The same things were measured in two ways. Each way mixes the same 11 hidden numbers, adds some noise and spreads widely along 6 directions of its own, which tell nothing about the thing.
In the rows, zero is written as 100.
Some things both ways: the first way, then the second way.
80	71	111	85	102	121	87	89	111	71	104	108	112	102	60	96	86	86	80	93	99
130	84	104	52	110	117	95	87	132	148	87	81	88	70	104	96	90	91	88	100	114	136

82	107	69	88	90	93	98	68	103	81	107	95	116	90	83	100	74	72	93	90	98
109	108	84	79	89	100	117	102	119	118	93	89	84	83	77	77	77	100	116	71	99	131

91	102	136	132	108	75	114	96	130	103	99	111	116	94	106	98	117	88	81	124	114
86	97	99	119	89	100	118	92	117	86	92	102	97	99	92	102	107	100	81	96	106	95

82	112	105	99	83	67	121	69	129	88	107	76	96	117	86	113	76	105	111	92	104
122	89	107	98	114	110	110	83	128	122	86	102	91	81	112	101	104	107	89	93	96	127

84	114	101	113	100	94	91	67	112	106	103	88	82	92	98	111	90	116	103	111	109
84	95	85	118	76	115	89	78	92	113	87	107	86	96	93	118	96	97	95	112	113	91

98	98	105	116	111	99	96	88	98	118	93	119	99	112	141	107	114	108	79	109	112
102	113	66	106	89	84	99	114	105	121	97	79	95	88	100	106	95	107	90	105	108	93

88	94	121	97	85	72	81	61	140	82	75	113	124	97	105	90	90	59	51	124	111
88	87	93	107	81	101	105	104	105	111	123	102	90	110	99	92	96	91	81	96	116	82

90	106	91	96	92	113	84	104	115	99	100	72	84	52	70	115	89	95	85	111	103
96	100	85	105	72	97	111	72	125	116	101	103	97	115	85	112	85	92	58	118	109	78

87	84	123	131	125	93	99	117	119	120	85	118	114	107	131	111	156	98	82	127	120
79	116	110	92	74	123	88	116	99	108	117	103	88	79	96	64	102	100	96	85	117	93

68	109	86	101	91	85	89	94	133	107	93	84	90	102	101	132	104	119	94	99	103
120	91	78	96	82	99	129	96	130	121	81	96	94	96	87	87	89	96	109	78	97	85

91	98	111	93	98	106	109	96	96	103	120	95	107	97	89	94	98	110	94	92	95
98	97	69	89	106	103	98	119	118	125	98	96	98	85	97	98	81	102	93	97	106	99

100	97	122	118	112	108	99	98	120	107	79	88	102	116	122	116	119	138	107	104	121
78	79	113	110	97	91	110	88	81	79	89	97	84	105	104	103	95	90	125	87	91	113

80	91	109	118	115	107	92	128	98	128	102	97	85	89	108	119	131	125	89	114	106
106	110	89	114	99	95	111	127	102	110	70	94	87	71	111	105	104	107	112	83	90	95

72	84	114	109	104	100	90	111	106	101	95	113	118	102	86	98	124	97	83	121	109
102	92	90	93	82	117	95	103	118	121	97	101	95	90	101	90	96	95	90	89	115	74

96	106	88	103	99	97	112	78	103	89	85	95	129	119	121	117	86	106	106	82	115
110	76	112	81	87	115	111	67	120	110	91	110	91	105	86	94	91	84	95	85	110	99

82	113	123	107	94	82	95	89	132	103	99	90	83	101	98	111	96	118	91	117	100
103	103	74	92	85	109	90	108	97	125	110	86	93	91	92	81	94	102	104	89	118	97

100	103	120	110	102	97	101	96	121	80	81	97	107	107	117	114	90	121	94	90	116
107	87	97	93	91	95	117	92	108	110	98	82	84	99	91	89	90	93	101	81	109	115

100	128	86	93	75	93	108	84	80	86	106	103	112	61	105	90	89	78	81	105	116
98	95	84	109	110	92	102	88	112	100	92	93	109	100	110	102	99	112	81	103	103	108

79	101	124	115	112	105	107	93	110	99	85	99	120	94	119	124	108	111	91	90	109
97	90	103	89	106	97	109	115	102	88	65	86	88	68	99	93	98	101	124	66	105	119

80	98	91	102	114	97	100	81	102	99	82	113	131	123	146	121	123	108	97	85	116
114	77	107	90	85	100	131	80	136	119	104	113	78	94	75	87	86	101	95	91	103	91

95	126	87	112	94	92	79	106	115	94	85	99	109	64	105	101	79	85	69	118	91
94	94	99	108	107	121	99	76	79	74	72	99	117	115	78	105	120	89	100	91	110	90

93	96	82	93	100	92	102	76	97	77	69	109	145	142	131	112	83	92	97	88	116
99	129	70	115	77	94	90	123	99	119	103	96	94	84	111	91	93	116	89	83	110	88

83	75	139	96	117	126	92	115	103	88	112	101	103	99	67	98	124	129	103	110	112
79	104	80	132	101	89	99	99	100	98	90	99	92	90	115	121	95	114	85	109	100	120

110	105	112	122	106	107	114	94	100	97	103	97	102	89	94	101	80	100	96	108	112
92	103	94	110	78	109	91	87	105	108	84	104	95	92	102	123	108	93	73	114	115	81

94	120	89	110	98	114	118	113	77	115	105	89	96	72	120	124	104	116	96	88	108
118	87	82	87	100	86	120	72	137	98	82	85	111	107	84	109	97	97	76	96	111	98

68	84	108	101	114	107	85	113	109	106	92	92	97	104	107	129	122	133	99	93	108
93	91	90	122	98	94	125	102	95	81	77	97	88	96	93	103	99	98	122	63	96	127

90	90	125	118	114	123	116	125	78	121	120	94	90	97	89	103	136	140	117	108	116
88	96	76	96	94	78	110	96	109	95	98	76	90	97	94	96	77	100	112	80	100	129

82	112	102	102	102	106	87	106	116	101	113	85	78	67	84	110	114	118	99	108	100
100	100	99	113	121	106	104	75	118	115	69	97	100	81	108	117	103	118	78	130	88	118

Other things, the second way, with their names:
q97: 83	103	92	125	115	94	102	110	100	98	68	96	96	80	127	113	95	115	102	101	80	106
q733: 76	89	95	85	74	115	83	80	86	76	116	85	106	124	85	90	101	69	89	75	137	107
q351: 104	81	116	84	100	120	100	75	118	111	85	106	89	85	89	99	97	98	93	101	109	93
q469: 86	87	75	103	94	104	105	90	96	76	98	87	106	118	74	100	99	86	98	73	124	108
q319: 99	87	85	105	89	87	114	87	121	109	115	96	96	112	90	102	93	98	78	108	106	84
q17: 90	86	104	104	84	115	92	97	89	93	116	97	93	95	92	82	121	94	102	81	136	104
q973: 86	112	68	103	96	107	82	109	106	116	79	76	106	81	113	105	92	106	88	108	106	95
q753: 75	96	87	129	81	99	107	104	116	99	102	110	97	104	103	123	103	93	57	118	111	71
q769: 97	84	110	100	78	101	118	81	106	115	103	97	73	100	86	87	86	95	106	95	102	94
q898: 110	100	83	80	82	77	122	111	116	109	100	77	91	97	80	88	89	89	106	82	105	87
q812: 98	75	99	116	91	96	110	72	102	104	107	106	93	116	79	118	111	95	85	123	112	67
q310: 97	96	94	102	122	134	78	80	92	96	80	99	117	97	104	107	115	99	85	95	115	124
q280: 87	118	92	112	92	118	91	134	99	113	81	107	94	69	116	93	106	106	99	89	100	83
q397: 120	109	98	106	105	113	106	97	100	126	71	104	93	77	100	95	107	114	103	95	95	103
q734: 88	108	71	108	99	111	82	121	93	106	72	92	106	84	123	111	95	99	94	84	110	100
q774: 93	110	75	120	103	104	106	89	122	101	85	100	113	104	101	107	95	111	64	103	101	96
q26: 90	122	63	102	86	103	89	95	109	111	106	90	107	99	85	97	90	108	70	104	120	99
q582: 85	110	53	115	108	105	80	135	97	107	84	77	106	78	118	101	92	117	92	84	118	95
q708: 83	88	59	103	80	92	105	118	103	118	102	87	88	104	90	96	67	97	103	94	109	67
q516: 88	111	70	102	84	94	105	114	116	114	107	87	95	92	85	92	86	109	74	106	114	80
q24: 94	83	106	95	108	130	89	67	105	104	90	110	109	108	103	100	101	91	85	98	108	113
q223: 121	90	98	111	93	81	137	86	111	117	92	100	72	101	73	112	90	105	101	96	89	89
q995: 80	83	106	127	90	101	105	109	93	91	101	100	79	89	112	99	111	100	114	83	105	102
q32: 98	59	108	95	104	107	109	71	124	101	98	98	95	103	99	108	104	86	88	102	113	109
q599: 105	115	79	88	79	113	86	131	94	112	92	84	97	79	118	83	102	85	111	52	120	129
q845: 73	97	103	103	100	120	70	78	97	95	81	96	100	86	123	112	99	101	82	108	114	116
q660: 109	105	76	98	75	83	121	114	128	130	102	107	86	98	88	100	76	102	82	102	95	53
q28: 83	99	88	129	70	100	105	135	110	114	94	105	79	76	124	107	104	97	93	89	107	72
q881: 107	109	84	92	80	116	89	87	109	131	102	108	102	102	87	101	96	96	69	115	118	71
q634: 90	108	96	108	72	123	101	79	91	79	92	107	103	107	82	88	113	86	103	60	122	127
q703: 95	107	81	134	87	95	107	92	105	92	82	101	102	96	104	119	116	107	87	97	107	99
q246: 124	98	105	87	105	93	109	79	117	126	73	87	86	86	110	110	85	104	90	99	91	118
q202: 95	97	71	106	95	79	121	132	103	102	92	90	85	86	87	93	87	104	127	76	94	98
q165: 118	123	77	92	96	122	79	120	110	153	96	102	94	72	113	102	93	108	68	104	114	97
q254: 111	100	111	99	109	112	99	103	85	114	80	99	90	80	111	87	112	104	130	82	90	118
q724: 116	102	96	106	96	94	114	101	119	113	83	92	84	72	93	106	109	114	94	95	106	98
q974: 86	100	90	93	109	113	90	108	92	92	88	86	110	88	101	87	108	93	110	86	109	123
q388: 117	108	91	82	83	94	113	98	112	120	99	80	83	94	92	87	81	93	93	72	109	122
q777: 76	86	96	112	99	121	83	88	97	92	102	110	99	95	105	102	106	100	91	95	120	108
q822: 102	97	113	85	103	107	91	86	89	115	69	84	79	74	108	105	91	100	114	96	99	130
q395: 81	100	79	110	80	109	106	113	103	95	108	115	92	103	78	96	90	93	88	77	119	88
q358: 118	73	103	113	103	87	137	86	116	100	77	106	86	102	86	118	108	94	104	92	92	93
q452: 88	105	64	135	83	88	112	100	103	91	87	104	96	99	92	119	100	108	97	90	105	99
q385: 109	107	102	105	101	109	104	94	105	130	53	98	82	62	101	114	98	116	107	119	84	93
q207: 94	87	87	124	87	98	107	90	127	117	88	104	91	91	106	127	105	105	70	128	104	65
q513: 57	98	103	143	108	126	98	126	101	80	81	123	110	82	115	115	133	100	76	118	99	76

Some of these things the first way, each followed by its name:
90	90	105	108	94	102	102	101	96	95	97	96	89	90	94	108	105	102	89	96	119
q28
93	90	109	114	114	109	96	115	100	114	104	123	103	99	119	99	134	104	78	111	108
q974
107	114	102	109	95	95	108	107	99	94	111	106	99	97	98	93	96	113	98	116	115
q254
75	90	115	112	102	87	100	57	134	88	73	91	127	134	95	107	96	92	107	103	111
q845
112	98	137	137	114	86	126	107	110	116	101	104	111	109	123	110	105	120	96	116	125
q388
79	113	98	103	98	108	92	117	94	118	118	80	75	50	75	109	110	104	90	121	95
q26
79	85	115	99	106	99	91	98	95	101	107	112	131	81	87	90	106	76	72	115	99
q395
80	103	75	90	97	109	61	88	112	76	67	94	100	84	108	114	102	99	88	96	112
q769
96	103	110	110	104	110	91	85	110	85	90	91	106	88	86	104	80	106	100	106	111
q822
88	115	73	96	85	110	88	99	79	105	100	75	86	47	87	114	88	96	90	106	111
q246
127	111	70	114	87	97	114	70	68	74	73	120	140	103	130	79	60	54	79	88	120
q733
74	99	109	102	103	103	80	104	96	93	84	116	90	77	120	112	121	95	67	111	113
q17
111	118	95	110	101	93	106	83	107	108	98	103	111	96	128	108	83	98	84	109	108
q881
89	120	87	112	108	109	84	90	112	100	100	91	88	77	103	115	94	117	102	105	102
q385
109	97	142	123	101	88	116	92	123	101	108	105	107	82	94	89	98	87	72	119	113
q753
84	120	108	109	82	71	117	61	95	105	113	100	105	81	101	89	95	79	89	116	112
q777
74	96	66	98	104	104	90	105	98	100	92	90	95	93	102	135	102	100	97	95	109
q634
133	110	84	116	100	110	119	91	72	89	90	132	133	101	141	85	80	75	76	91	117
q898
92	123	68	100	91	74	82	55	109	96	74	92	108	97	139	111	65	83	81	93	98
q223
83	113	107	115	105	91	112	105	87	116	87	92	99	117	149	123	115	148	109	78	107
q582
113	100	96	99	106	128	109	126	80	101	104	93	119	90	101	103	98	118	101	93	109
q660
106	119	66	110	89	95	107	66	69	94	94	119	109	95	137	88	90	80	89	87	118
q207
104	112	109	114	116	103	103	123	91	101	112	125	115	86	126	104	117	123	88	117	120
q397
